The rows are grouped in 4 different ways at once. Each group adds its own fixed numbers to the row, and there is some noise. The rows also spread widely along 13 directions, which tell nothing about the answers.
Some rows, each with its group in each grouping after it:
[ -7   1  10  14  18 -17   7  -2  -8   3  -6 -19   2 -12  12  21  -6 -57
 -23   0 -23  31 -20  -6   0  -3  -4 -22 -20 -32   2   5  33   8 -20 -24
   7   0  34 -15 -40   5  21  41   1   6  10  19  30]
q558 J q262 (2)
[-24   5  -4 -31  35 -11   0  29  -3   7  41 -22  -4   2 -37 -11 -37  44
 -12  18 -10 -12  16  38 -33  -3 -11  -8  27  32 -29  -1 -18  25 -42   5
   2 -20  -6   2  15  -9 -34 -31 -22 -23 -27   0 -10]
q457 S q591 (1)
[ -1  10 -19  -8  -8   6 -23 -11  -1  16   5   9  -2   4 -21 -15 -16  26
  21 -25   6 -34 -21  19  17 -20   9 -15   7   2  -6   2 -15  -2  11 -12
 -37 -10  -5 -21  17 -13 -13 -40  -1 -26 -12 -43  -1]
q938 S q591 (0)
[-31  -7   3 -16  -3   8  15  -4 -15   8  60 -45  24  14   6  18 -17  16
  -4  32  15 -18   3  32   3 -21  15   9  19  23  11   3  19   8 -25  -6
 -24 -21 -13   0  32 -51 -15 -22   4 -30 -35 -14 -20]
q457 G q686 (0)
[ 19   7  41  43  21   8  11   7 -35  -2 -40 -10   6 -20  -3  19   7 -33
 -12 -54   3  27 -17 -21 -31  22  -3 -13 -40 -13 -17   6  50  -9 -24 -10
  26   7  16 -17  -5   9   9  29 -25   3  31  -1  -3]
q938 Z q586 (1)
[ 15  -4 -27  -3 -38 -30 -25  28  36  -8  42 -48  -9  30   5 -50 -38  10
 -17  24  15 -12 -17  39  15 -11 -24 -24  47   1  31  16 -32  17 -10  17
 -22   2  11  28  -4 -36  -4  -5 -11 -44 -36 -16   8]
q558 F q586 (2)
[  4  -2  30  31 -33  30  10  14   9  -4 -18 -22 -21  -4  14   9  20   9
 -11 -29   8 -11  -9  -6 -13   7   4  25 -20  26   5  17  28  19   4  35
  24  27   8   5  28   7  11  50   2  -7  20   7   9]
q558 F q686 (1)
[-13  -2  -5  12  19 -14  11  -9 -11  13  10 -10  -4 -26  16  17   7 -15
   3  18  -4  14  -2  -5  16   1   2   5  -2   0  -5 -18   8   1 -19 -10
  10   4   1 -11   4  -1   1  10  14  26   0  12  26]
q457 Z q294 (1)
[ 36   4 -18   2  42 -40  -8  -5 -52  12 -14 -20   5 -20 -28 -36  14 -13
  -9 -14  -4  31  12  15  -9  -5  17 -54 -13 -16 -24  -5  22 -28 -46 -53
 -11 -21  11   4 -27 -14 -33 -62 -42 -20 -13 -25 -44]
q457 J q262 (0)
[-24  22  54 -53   2 -11  -1  46  14   4   1 -20 -18  25  -3 -28 -73 -18
  53 -56 -19  -6 -28 -52   3   3 -21 -34   1 -16  -6 -13 -89 -14  20  17
  12 -10  23 -35 -49  23  33  24 -61 -40  39  29  38]
q457 G q862 (1)
[ 38   7  14  -2  34 -13   0  27 -31  -8 -15 -12 -13 -26 -27 -29 -14  17
  20 -32 -18  31  27   3 -55  46  16   3   7  17 -47 -13 -11 -27 -37  11
  27  -3  -7  23  17  25 -26 -35 -27  17   3  17 -50]
q457 J q294 (1)
[-12  14  18  -4  38   7  -3  -4 -18   5  -3   5  20  14 -31  30 -49  -2
 -10 -18 -14  10  -9  11 -48  10 -18   5  -7 -15 -21  11   8  15 -19  -5
   8 -28  12  -6   5  26   5 -10 -28  -8   6   5   5]
q457 F q862 (2)
[-29   9  23  -1  51  -4  26  10 -55  23   9 -36  14 -44  36  -6 -33  -6
  32 -17  -2   9  11 -11 -10  21  12 -18  -5  11 -32 -28  -7 -20 -47   6
  15 -12   6 -24 -10 -14 -13 -27 -25  -3 -18  21 -22]
q558 G q294 (0)
[ 13   9  54   0  -1  21   2   8 -29  -1 -17 -23 -24 -26   5 -22 -11 -10
  41 -69   0  -6 -24 -20  -5   5  30 -22 -22   4 -23 -14   5 -35 -12   0
  10   4  13 -35  -1  -2   5   9 -22 -13  35  -9  -9]
q558 J q686 (0)
[  8   1  11   9  11   1  36 -39 -17  19  -5   4  35  43  -8  31  -3  -7
 -38  12  28   3   1 -25  18  16 -10  26 -27 -18  24 -39  44  15 -20 -23
  41   1 -22  25  39   0  11  14 -32   4  28 -13  32]
q558 F q586 (2)
[ 32  -8  -5  14  16 -11 -13   1  -1   1   9 -20 -24  -8 -27 -29  -2  30
 -14  -3  20   6 -12  30   9  -1 -15 -18  17   4 -14 -22  11  -2 -41  -8
  21  -4 -10  -2  25 -12 -19 -11 -19  -8  17 -34  25]
q558 Z q686 (1)
[ 18  13  45  22  12   4  -8  11 -26   0 -11 -29   2  -3 -19 -34 -34 -10
  -8 -43   8  -9 -37   6 -14   3 -12 -17  -6  -3   3   0  22   7 -46  -4
   9  -5  31  -7  20  -7 -14   0 -30 -27  10 -38  -8]
q457 G q262 (0)
[ -1  17 -24 -16  14  -9 -11 -15  13  26 -27  40   1   4 -16  -2  -3   7
  -5  -1 -26  -5   2 -20   0  -8  -5  19 -14   6   1   2 -19  39  18  -3
  11  15   2   7   2  44   5   2   3  18   4   2  23]
q938 J q294 (1)
[-10   4  16 -33  -3 -13  12  13 -19  17  28 -48 -14 -12   3 -52   8  17
  20  -8  13 -16  14  -8  35 -31  31 -49  -5  31 -12 -27 -21 -16 -30  -8
  -4   1  -3 -16  -9 -43 -26 -26 -37 -46 -10 -20 -14]
q938 G q686 (1)
[  8  17  10 -13 -26  -9  -1 -24   8  16   3   7 -12   6  -1 -12  10 -13
   5   2 -19  -7   2 -20  17 -14  10  25  -2  10  19  -8   3  12   1   2
   7  20  12  23  15  15   4  23  21   9   3   1  16]
q558 F q862 (0)
[ 27 -26   0  50 -47  -1  -3  17  -5 -20  28 -63 -23 -12   8  -5  43  14
 -23   0  37   6 -10  43  11 -11   3 -16   8  17   6  12  51 -16 -24  11
   0  18 -13  15  30 -59 -22  21   6 -32  -3 -15  -5]
q558 Z q862 (0)
[ 25  12  41  20  11   6 -30  31  -2 -25  22 -33  -7   7 -27 -30 -95   4
   6 -41   6  10 -48  37 -53  41 -43  -7  53 -24 -16   1 -13 -15 -54  24
  -4 -36  23  -6  29  -2  -4  -8 -22 -19  -3 -25 -15]
q558 Z q862 (1)
[ -6  -4 -28  -1  -8 -12 -12  36   9  12   5 -26  -9 -10  32 -36 -20  25
  28 -16   0  -7  13  13  -5  19  -4  -7  25  20  -8  16 -56  -5  19  41
 -14   6   1   6 -19  -2  -2 -27 -17 -27 -33  26  -9]
q558 F q586 (0)
[-21 -14   9  30 -10  26  28  22 -21   6   3 -38 -13 -55  67  11  34  12
  47 -22   7  12  44 -18  -8  41  36  30   0  37 -30  -5  -8 -36   9  52
   9  22 -17  -9  15   1   1  11  18  21 -12  59 -32]
q558 Z q686 (1)
[  2  15  54 -20  10  25  19 -15 -42  14   0  -7 -18 -20 -13   1  11   8
  35 -50  -4  -9  13 -31  -5  -4  48   6 -22  33 -31 -30  18 -33 -20 -10
  26   4 -13 -12  27   1  -9   2 -16   3  32  -1 -19]
q558 Z q686 (0)
[ 27 -11  -9  11 -11  -7  12  -2  -9  -7  -2 -16   8  15 -22  25  28   7
 -31  -1   6  29  23  15 -14  12  12   5 -14  -9 -10   6  42 -13 -10 -17
   0  -4 -21  23  16 -11 -10  -5 -11 -10  -4  -2 -27]
q938 F q591 (1)
[-54 -17 -19   1 -16  45  31  14  -9  17  42 -28  31   8  36  52   1  62
  14   9  20 -30  34  25 -20  20  18  51  15  47 -12  21  -4   4  25  45
 -27  -4 -50   1  53 -25 -12 -22  16 -22 -47  33 -46]
q558 G q591 (0)
[-15   6 -32   8 -27  -2  -7  18   8  18  -4 -19   3  13  18 -16  12   8
 -24   4   6 -23  -9  13   0 -28   0 -21 -12  17  11  49  -7  34  22   5
 -34  13   9   4 -20 -20   0  -5  -8 -47 -35  -4 -28]
q558 J q294 (1)
[ 38  10  10 -10 -36 -24 -29  10   5 -19  11 -37 -49 -42   4 -53  25 -41
  34 -12 -40  18   7   2   7 -29  52 -30  11  16  -8  20  -6 -28 -13  -5
 -32  22  43  12 -31 -13 -11   3  34   7 -20   2 -28]
q938 G q686 (2)
[-20  16  47 -20  -7  20  29  15 -37   9   9 -32   2 -15   1  -3  14  19
  12 -33 -12 -18  31 -17 -25  -7  46   4 -22  57 -24   7  21  -3 -21  17
   6  16  -4   3  20 -14 -27   2 -11 -26 -14  13 -57]
q938 G q591 (0)
[  9  14  25 -20   9   8  -5 -12 -10  15 -10   3 -18   0 -32 -21   3  19
  18 -36   6 -21  -8 -18  22 -25  20 -22 -26  20 -15 -25  -4   0  -5 -14
  20  10  -7 -17  16   6 -11  -3 -34 -16  39 -33  27]
q938 G q686 (2)
[-29  -8   2 -10  20  20  20  -5 -12  20  31  -5   2 -26  23  29  -9  17
  40   1 -10  -3  13   0  -3  19  19  36  13  26 -18 -25 -11 -12  -4  19
   8   1 -21 -12  33   5  -3  -3  23  29  -3  31  23]
q558 G q586 (0)
[ 20 -10 -17   4  -1  -3  -9  10  16 -10  14 -13  10  10   5  -7 -33  33
   6   5   1  11  22  16 -17  48 -14  50  49   2   1 -12 -20  -4  -2  41
  12  -6 -24  38  40   9  -3 -17   3  12 -24  13  -6]
q938 F q686 (0)
[-42  10 -19  30  -6  17  24  -7 -37  40 -29  -4  19 -63  72  -5  51  15
  24 -11 -14 -23  53 -16  -3   7  37  25 -29  58 -15  28   6  19  16  46
 -19  32  11  -6   3  11 -20 -25  29   6 -67  32 -58]
q938 F q591 (0)
[-18   1  26  31  -9  20  -3  41   3  -7  -6 -33  -4 -11  14  -3 -32  21
   2 -35   7 -14 -13  16 -41  22 -27   5   2  24 -10  28 -11  25  -6  60
  19   8  19  -7  17  10   2  25 -21 -25  -1  18  10]
q457 F q862 (2)

New rows. What belongs after each?
[ 32 -11 -45  32  26 -23 -27  14 -14   5 -46 -12   1 -20  -2 -16  13  -4
 -19 -29   2  29  -5  27 -10  -2 -14 -51 -16 -26 -20  35   8  -4   6 -16
 -16  -8  12 -16 -52  -1  -5 -32 -31 -26 -12 -14  -9]
q938 J q686 (0)
[-30   2 -24 -18  12  15 -19   7   6  18  45 -11   6  -2  -9  -5 -39  53
  17  10   8 -29   2  43 -12 -11  -4   2  40  30 -19   6 -31  16  -6  15
 -29 -23 -17 -19  31 -15 -21 -40   3 -19 -38 -19 -10]
q938 Z q686 (1)
[ -4   8   1 -19 -23  -4  19 -33   8  34 -18  13  -1  18  10 -15  30   7
   6  -2  12 -26  10 -53  61 -18  16  13 -32   9  25 -37 -12  14  26  -8
  22  28 -11   2  14  10  13  16 -16  -5  24 -13  38]
q938 F q686 (1)
[-20  15   6  52  16  24  -8  -7 -16  29 -41   8   4 -46  43  -4 -26  -4
  18 -38  -3 -24 -33   3 -10  16 -20  16 -16   8  -4  13   0  30  -2  38
   0  12  33 -32  13  27  10   6  18  11 -14 -10  16]
q558 F q294 (0)
[-41  21   9 -31 -44  39   2 -20  -3  22  18   8  34  41   6  18 -24  13
  31 -28  13 -48  -8 -23   8 -19  28  14 -11   8  15  17 -25  -1  51   3
 -46  -8 -14 -13  28  -8  13 -14  -6 -41 -16 -10 -32]
q938 J q862 (2)
[-43  17  20  -8 -29  23   0  29  19   0  -5  -7 -15  -5  12  25  -3  -7
   6 -26 -36 -23   6 -13 -29 -14  19  18 -14  34  -8  49  -8  35  37  37
  -9  27  25  -5 -12  20  18  51  23  -8  -8  42  -1]
q938 S q591 (2)
[ 18 -10 -31  -1  13 -11   2  21 -16  17 -16 -19   5   0  14 -38   1  37
  25 -29  14   5  37  -5   3  34   4  -3   9   7 -16  -9 -46 -29  13  20
   2   1 -26  13  -3   7 -17 -46 -44 -24 -14  18 -32]
q558 G q262 (0)
[  0  13  23  23 -35  22  -1  16 -13  -7  -1 -29  -5 -21  12 -22  13  14
  11 -29   4 -17  13   3 -20   5  24   7   1  42 -10  25  17   3  -8  35
 -11  22   9  10  29  -9 -18   5  11 -14 -28  -1 -54]
q938 Z q591 (2)
[ 23  12  13   4  14   3 -11   9   1  -6 -47  15  -6  28 -36  26 -13 -32
 -26 -48 -27  22 -10 -18 -39   7  -3  -4 -32 -32 -10  33  14   7  18 -19
  13  -3  23   7 -29  44  31  33 -29  -8  41  18   7]
q558 S q262 (2)
[ 26  -8   8  36   3  -4  -9  12  10 -10  -6 -26 -18   0  -5  -6  -7  -2
 -28  -8  18  13 -24  19  -2  11 -29  -6   6 -12   2  -1  28  11 -28   6
  24   2   8   0  12  -4   5  28 -10  -3  21 -16  30]
q558 Z q686 (1)
[ -1  25  35 -17 -13   2  -7 -18  -1   5   5   1   3  30 -20  -8 -36 -28
  12 -21  -7 -16 -34 -24  10 -20  -2  -4 -10 -17  19  -3  -7   8  -1 -16
  -9  -4  27  -6   7   9  13  13 -12 -14  18 -20  18]
q457 G q862 (2)
[ 17  10  19  -4   5   1  -2  17 -15   4 -24 -12   7  17 -16 -13 -24  15
   4 -47   5  -2  -4 -13 -15  14  -1 -11 -12   1 -11   3 -12  -5   2   6
  13   3  -6   5   4   2  -3 -10 -44 -33  11  -7 -20]
q938 G q294 (0)
[ -2  -7  10  -3  18 -12  -6   2   5  -5  25 -18   1   9 -26  31 -22 -11
 -19   5  -7  22 -12  12  -3   2 -12  -2  11 -20  -6 -17  24  -1 -25 -16
  18 -10   0  -4   7  -4   4  32  -6   7  19   3  41]
q938 Z q262 (2)
[-47  24  47 -34 -10  19  29  10  -9  17  10 -16  14  21  19  15 -27 -11
   8 -18 -21 -24   1 -36 -11  -4  13  19 -14  22   8  10  -4  22   5  18
   3   6  13  -8  -4   5  17  32  -5 -22  -6  28 -15]
q558 G q591 (0)
[ 48  -1 -17  51   3  -2  -4 -11  -2   5 -36   8 -18 -20  -7 -22  44   7
 -26  -7   3  10   2  11  -8  12  -9  26 -15  18   3   9  38  26 -22   9
  23  32   6  33  35  24 -14   6  16  28   5 -16   9]
q558 G q586 (1)
[ 30  20   2   2  -3  -6   6 -22 -14   3   0  10  21  21  -4  -7 -12 -17
   1   3  -9  19  19 -19 -24  35   9  44  16  -7  11  -2   7 -10 -13  -6
  -9  -6  -2  44  27  19   3 -21   9  25 -23   6 -51]
q558 Z q586 (1)
[ -5 -18  11  49 -20  16  17  32 -14 -10   0 -47  16 -20  48  18  -6 -12
  17 -32  23  16  -3   8 -18  45   2   0  -1 -10  -8  11  10 -34   1  33
 -13  -2   0 -14   9 -24  11   8  -9 -16 -19  23 -24]
q938 F q586 (1)
[ 12  25 -10  26  -4 -11  -6 -28 -12  25 -40  15   2   1 -25 -12  49 -12
 -60  -1  -4 -13  -7  -2   7 -46  -3 -20 -46  13  13  34  63  59 -17 -33
  -4  23  26   7  -5   5 -12  11   1 -17 -10 -43  -8]
q938 Z q591 (1)
[ 44 -10 -13  -4  -8  -7 -13  21   3 -17  40 -30  -6  24 -40 -23 -26  48
 -16  10  15  11   7  49 -36  26   0  10  46  13 -13  -8   0 -14 -39   6
   0 -13 -33  45  55 -25 -32 -35 -14 -15 -19 -18 -46]
q558 J q294 (1)
[-25   0   1   3  11  13   4  -8 -13  18  19  -6   3 -12  -7  30  -9  13
   4   3   1 -12 -12  23  -9 -15  10   0  -8  16 -12   1  13  11 -16 -11
  -9 -10  -4 -22  27  -9  -8 -10   3  -4  -4 -12   8]
q457 F q294 (1)
[ 20  22  21  -3 -11 -18 -18 -42 -13  11   4   5 -17 -24  -9 -22  -2 -49
  23 -16 -21   2 -33 -10  32 -36  22 -23  -9 -22  12 -16  21 -17 -25 -37
 -25  -2  41 -15  -4 -10  -2   0  24   8   3 -42  18]
q938 F q862 (0)
[ 34  -8   0  22 -14  -2   5  -1 -14 -14 -14 -23   7  14  13  26   8 -48
  13 -34   4  38  -5 -10  -8  20  21 -12 -19 -41   1  19  15 -49  20 -24
 -26  -8   1   6 -25  -7  28  -1 -12  -5   9  19 -26]
q558 G q586 (2)
[-14 -10 -63  19   4  -4   1 -29   6  24 -10  21  11   2  16  48  36  -4
 -11  25  -3   8  25   2  14  -6   4  19 -19 -14   0  22   4  11  42 -14
 -17   4 -14   9 -10  17  13 -11  18  18 -14  27  22]
q558 S q862 (2)
[ 22  10  21   6  -4 -12  -7  -3 -13  -7   7 -21 -15 -20 -11 -28   2  -1
   7 -15  -1   5   4  -2   5   5  14 -13   8   9 -12 -18  16 -11 -36   0
   8  10  11   5  16  -5 -20   2  -1   7  -3 -14  -8]
q938 Z q591 (2)
[ -8  12  26 -10 -25   1  28 -37  -9  24  -1   3   8  11  15  11  26 -27
  13  -8   6 -16   0 -53  48 -17  36   6 -39   4  25 -33  18  -3  10 -20
  14  25   1   0  16  -6  14  31  -3   2  25  -6  31]
q938 F q586 (2)
[-24  -2 -12  17 -18  -2   6  12  10  19  20 -28   3 -14  27 -18  -2  28
 -13  20  15 -29   1  17  17  -8  -9   3   7  36  11  -1  -4  42 -17  36
   6  20   2   3  30 -23 -15   8   5 -18 -33 -10  12]
q938 F q294 (1)
[  8  26   3 -63  62 -22  -8 -23 -33  26  21  32  -3 -11 -46 -20 -38   4
  59 -12 -34  13  24 -18 -17   7  31  -3  20   4 -41 -45 -46 -37 -25 -42
  -9 -33 -12  -5   3  33 -17 -74 -18  31   3  -1 -19]
q457 Z q586 (1)
[ 20   8  10 -47 -20  -2  -5  -6  14  -3  51  -4  -2  57 -45 -11 -43  17
  10   4   9 -13 -11   4   3  -1  13  12  35  -6  13 -27 -23 -20  -9 -23
 -14 -21 -26  25  40 -19  -2 -19 -18 -20   9 -23  -6]
q558 S q586 (1)
[ 25 -31 -54  20  -4 -17 -22   2  25 -21  36 -23   1  16 -31  54   7  -1
 -39  35   0  43 -14  72 -14  -9 -11  -9  23 -38  -5  35  43  -7  -9 -36
 -46 -25 -14   7   3 -33  -5 -12  29  -5 -24 -15   2]
q938 G q591 (1)
[ 51  18  -8  -6 -20  -6  18 -29 -10  10 -16  13  35  63 -11 -32   0   7
  -3  -5  20   3  31 -40   5  42  10  53   5 -10  33 -20 -12 -14   8  -6
  -2   3 -30  72  46  16  -1 -41 -25   1 -13  -9 -58]
q558 G q586 (1)
[ -6   3   2 -17 -40  -5   4  20   8 -10  17 -34  -6  -5  33  -3   9 -21
  40 -14 -21   9  28 -20   3   3  44  -1   6   9  -4  21 -27 -33  29  17
 -36  13   6   8 -23 -10   8   3  15  -9 -31  43 -43]
q938 G q591 (2)
[ -3  10 -12 -21   5   3  22 -37 -32  32   9  20  11  -2  -5  15  34  -4
  17   5  -9  -2  24 -21   8 -16  51   9 -26  15  -9 -12  14 -15   5 -39
 -19  -1 -19   5  11   2  -8 -31   7  11  -5  -1 -28]
q558 J q586 (1)
[ -2  -1 -22  -6  -5   9 -15 -35  10  17   7  24  -7  -2 -24  31  31   6
 -10  13 -16 -14   1  14  13 -40  26  24 -12  17   5  12  29  24  17 -26
 -14   7  -8   3  26   0  -2   4  37  15   2 -20  24]
q938 S q686 (0)
[-25  -8   9   7  49  10   1   2 -30  16  27 -26 -18 -42 -23  32   5  13
 -18  -1   1   3 -16  48 -19 -39   7 -45 -16  20 -46   3  51   7 -55 -32
   4 -20   3 -52  -1 -29 -21   0 -10 -14  11 -20  24]
q558 Z q686 (1)
[ 15  10 -17  -8 -26 -21   0 -11  28  16 -22  13   3  60 -10 -19  -1   0
 -29   3  12 -12  -5 -34  33  -3 -30  10 -11 -23  42  -4 -27  30  31  -4
  16  13  -4  30  -2  20  21  21 -31 -23  21  -4  35]
q558 S q862 (1)
[ 53  14  27   1  19  -9 -14  -4 -10  -2 -22  -8 -14  22 -49 -37 -23   8
 -29 -31  10  -1 -29   7  -5  -3 -20 -16  -6  -9   4 -15  24  13 -42 -20
  33  -3  11  13  16   2 -11  -4 -42 -21  34 -53  17]
q558 G q686 (0)
[  4  11  22   0  17 -23 -10  36   5   6 -13 -28 -39 -42  21 -50 -21 -29
  26 -32 -34  18 -10 -18  -1  12  -8 -28   5  -1 -15  -3 -38  -1 -22  25
  17  14  48 -18 -42  25   5  26  -7   4   8  26  25]
q558 G q262 (1)
[-52  -3  17  21 -41  24  34   1   5   9  15 -21   2 -20  64  45  35 -33
  16  13 -12  -8  17 -33   9   1  26  46 -20  24  22  16  10  13  31  36
  -8  30  12   0  11   0  26  58  50  20 -14  60   4]
q457 S q862 (1)
[  3 -17 -52 -24  22 -17 -26  -1  35   5  40  21 -20 -15 -25  27 -14  19
  23  32 -28  22  -4  34   0  -1  -2  17  41  -6 -17 -14 -29  -3   7  -9
 -10 -11 -21  -5   9  17  -4 -11  39  39  -3  11  57]
q938 J q586 (1)
[-23   6 -47  17 -45  -8  -4   1  40  21  19 -15  19  36  30 -24  -9  23
 -48  52  14 -38  -3  25  19 -12 -37  26  27  16  52  37 -10  73  12  35
 -33  14  10  31  19 -11   1   2  23 -31 -66 -14  -2]
q558 F q591 (1)
[ 25 -10   7   0 -26  -8  -9  12  17 -24  37 -32 -14   0 -12  10   4 -22
   4   7 -22  29   3  16 -15   9  23  18  27  -6   4   6  16 -23 -16   0
 -19   1   6  26  16 -13  -4  22  35  14 -11  14 -16]
q938 G q262 (1)
[-22 -29 -23  32  20  26   6  18 -15  13   4 -17  -4 -34  23  39   4  31
  28 -31  26  -9  -7  30   0  15   4 -11 -10   7 -32  -2  -5 -23  17  12
  -3  -6 -29 -44  11 -16  -1 -12 -14 -12  13  14  28]
q558 S q586 (0)
[-35   2 -19 -11 -19  16  -8 -16  26  19  12  13  -8 -19  35  26   9 -17
  40   8 -30 -13  -1 -14  22 -20  26  31   1   9   7  16 -26  11  47  10
 -41  12  10 -24  -2  16  24  14  54  27 -17  18  24]
q938 G q686 (1)
[ 23 -10  21  28 -33   2  -3   9   9 -21   9 -27 -35 -17  -3   6  19 -17
   8 -18   8  11 -27   9  12   3   5  -3   1  -6   2  -5  27 -21 -10  -2
   0  13   7 -11  20 -13   5  35  22   8  26  -6  21]
q457 Z q591 (1)
[ 30  27  22 -36   5  -8 -20  -5  13  -1 -19  19 -23  27 -48  -8 -16 -19
 -10 -24 -45   8  -8 -17 -29 -19   8  14  -6   3   1  22   2  21   2 -16
  10   6  22  24 -14  42  12  19  -1   4  25  -1   2]
q558 G q686 (0)
[  4   2   0  73  15  16   9  10 -27  12 -50 -16   1 -60  56 -18  14  -3
   4 -31   7   9  10   1 -22  44 -12  17 -18  11 -17  18  18  10 -19  49
  14  16  28  -8   5  24   2   1   2  17 -23  13 -24]
q558 F q686 (1)
[-31   0  15 -10  27   5  16 -15 -26  19  16 -11  14  -2 -15  68   9 -22
 -23   6 -12   9 -15   8   0 -42  17 -22 -41  -1 -14   4  55  14 -19 -46
   2  -9  -3 -33  -9 -26   2  21  -2 -11  17  -4  27]
q938 G q294 (0)
[ 57 -17 -21  38 -22 -19   4   4  -9 -17 -30 -26 -18  -7   4   0  64 -16
 -14 -18   6  43  25   1   6  15  23 -14 -24 -16 -10  13  34 -36   4 -15
   0  22  -7  30 -13  -3  -3   1  -3   4   7  14 -25]
q558 G q591 (2)
[  8  12   1 -17 -13   2  -3  -8   4   9   1  -7   6  28   4 -12 -18  -7
  10 -11  -3  -8  -1 -13   7  -1   8  16   9  -4  18   8 -17  -1  16  -1
 -18  -4   1  13   0   3  12 -11  -3 -14 -10  -3 -15]
q558 G q686 (0)
[ -6  15  29  40  -1  20  23  -3 -41  17 -12 -36  23 -10  13 -36   9  12
 -34 -10  33 -29  -6   3  -8  -3  -2  -3 -27  34   9   4  48  37 -53  12
  12   9  16   2  41 -25 -26  -6 -23 -32 -21 -42 -40]
q457 J q686 (1)
[ -4   2 -35  -5 -13 -10  -7   2  12   3  22 -12  27  31   3   4 -25  15
 -13  28   4  -6  24  12  -9  15   0  27  31   1  12  10 -18  13  12  13
 -20  -3 -16  43  22  -9  -3 -25   2  -9 -46  13 -32]
q938 S q294 (2)
[ 16 -16 -25  24  10 -19  19 -26 -22  16  23 -36  14  -4  14 -14  18  12
 -27  37  39   8  14  22  35   2   0 -13   4  -7   7 -34  36 -10 -49 -22
   2 -13 -20  11  25 -43 -20 -34 -16 -14 -24 -31  -5]
q558 F q686 (1)
[-31  28  -6 -59  28 -17   7 -11  -9  37   9  23   0 -14   5 -27 -18   4
  55   0 -38 -14  45 -49  11  -1  37  12   3  30 -18 -33 -64   2  11   5
   8  10  -1   6 -12  35  -7 -29  -8  24 -15  37   3]
q938 S q586 (2)
[ 24  13   1 -27 -31 -13  -4 -13  21  -9  11  12 -16  21  -9  14   6 -32
  15   5 -38  27  17 -25  -8  12  27  41  18 -10  10   7  -6 -17  21 -11
 -22   7   1  35   1  27  20  18  38  33  -6  33 -24]
q558 Z q591 (1)
[ -4  10  13 -32   2   5  23 -20 -23  27  -6  20  -3 -10  -9   7  39   3
  30 -23 -18  -1  29 -44   7 -11  55   6 -36  29 -20 -22  -1 -20  11 -22
  10  18 -19   0   9  14  -6  -5  -8  13  21  13  -9]
q938 J q586 (1)
